There are 3 ways to turn a row about zero (a turn may also mirror it). The second row of each pair is the first, turned, with some noise. The first 21 pairs use one turn. New pairs use 2 turns, one after the other, and a turn may come again.
In the rows, zero is written as 128.
Some pairs, each with its turns in order after it:
[169 146 180 159  97  79]
[178 133  94  70 142  81]
(1)

[134 163 114 112  80 180]
[171 145 135 178  99  92]
(0)

[ 85  80  77  83 163 156]
[ 87 203 112  89  91 109]
(0)

[157 150 114 117 115 175]
[116  95 175 148 138 126]
(2)

[107  92 124  80 115 104]
[ 78 150 164 120 113 122]
(0)

[120 104 138 174 176  88]
[159 135  82  84  83 120]
(2)

[164 142 117 151 175 132]
[161 101 149 105  91 138]
(2)

[ 99 124  89  80 126 137]
[ 95 158 127 130  84 101]
(0)

[176 130 159 143 160  87]
[139  75 144  87 147 158]
(0)

[ 92  87 173 136 168  79]
[140  79 103 100  55 126]
(1)

[130 175 127  83 176 146]
[148 118 160 194 123  99]
(1)

[ 88 123  83 148  92  96]
[ 94 112  67 125 151 157]
(2)

[166 157  92 144 112 123]
[149 130 123 131 193 137]
(1)

[136 178 115 121  78 140]
[117 151 153 116 184  97]
(1)

[102 133  78 103 110 149]
[128 101 120 150 180 144]
(2)

[143 117 114 111 169 106]
[163 106 132 149 113 149]
(1)

[165  91 160 169 103 167]
[ 89 108 152 108 104  63]
(2)

[ 91 162 144 120 101 105]
[ 97 103 130 167 140 105]
(0)

[135 155 157 113 162  93]
[172 100 132 136 111  93]
(1)

[179  93 174 145  78 119]
[ 62 152 156  94 110  87]
(2)

[ 77 171 101 113 135 129]
[ 97 122  88 150 104  85]
(0)

New pairs, each followed by its turns in order:
[153 144 109 139 152 105]
[131 164 150 130 109 133]
(0) (0)

[ 87 115 172 133 154  92]
[190 142  91 134 144 125]
(0) (2)

[ 80 144 146 115  93 147]
[131 131  83 120  81 146]
(0) (2)

[129 104  89 153 176 128]
[158 178 106 134 124 150]
(1) (0)

[164 115  99  97 146  85]
[127 120 187 102 116  91]
(1) (2)

[114 108 168 119 158 100]
[ 75 138 135 111 150 128]
(1) (2)

[162  83 102 173  83  88]
[137 156 177 200 123 157]
(1) (1)

[160  76 166 131 135 143]
[121 193 130 129 125 164]
(2) (2)

[140 157 136 107 119  92]
[175 134 124 119 110 129]
(1) (1)

[136 111 141 125 131  92]
[124 129 162 143 144 111]
(2) (1)

[128 124 176 168 180  90]
[144 155 173  92 191 119]
(2) (1)

[ 80 125 178  94 176 110]
[182 183  85 128 151 151]
(0) (2)

[136  94 127 108 139  80]
[140 152 123 170 156  96]
(0) (2)

[166 151 173 106  77 112]
[149 153  76  98  76 117]
(0) (1)

[ 88 170 151 166 152 177]
[112 101  91  90  79 177]
(0) (0)

[103 171 164  84 116 108]
[102 132  87 152 168  84]
(2) (1)

[168 108 155 160 102 163]
[ 70 117 157 145 158 130]
(2) (0)

[118 168 174 163 160 129]
[108 125  87  81 136 168]
(1) (2)

[117 164 152 138 158  95]
[114 146 107  71 135 136]
(1) (2)

[111  99 156 150 113 168]
[165 119 146 135  86 154]
(0) (2)

[142 124 154 121 118 159]
[132 116 137 122 157  98]
(1) (1)

[161 173 143  80  96 127]
[135 130 124 179  82  88]
(2) (2)

[173 147 178 129 176 141]
[155 170 172  76 150 129]
(0) (2)

[158 164 164 114  79 112]
[138 134 150 108 190 168]
(0) (0)

[124 118 114  92  80 100]
[146 171 164 152 131 104]
(1) (2)

[134 161 178 140 127 141]
[116 144 109 110 118 179]
(1) (2)

[178 144 168 170  83 164]
[156  73 159 166 178 110]
(1) (1)

[165 168 124 169  86  81]
[116  87 127  93 125  51]
(0) (2)

[168 155 176 107 131  97]
[138  77 168 112 111 158]
(1) (0)

[ 93  86 130 178 110 116]
[174  79 122 164 113 123]
(0) (2)

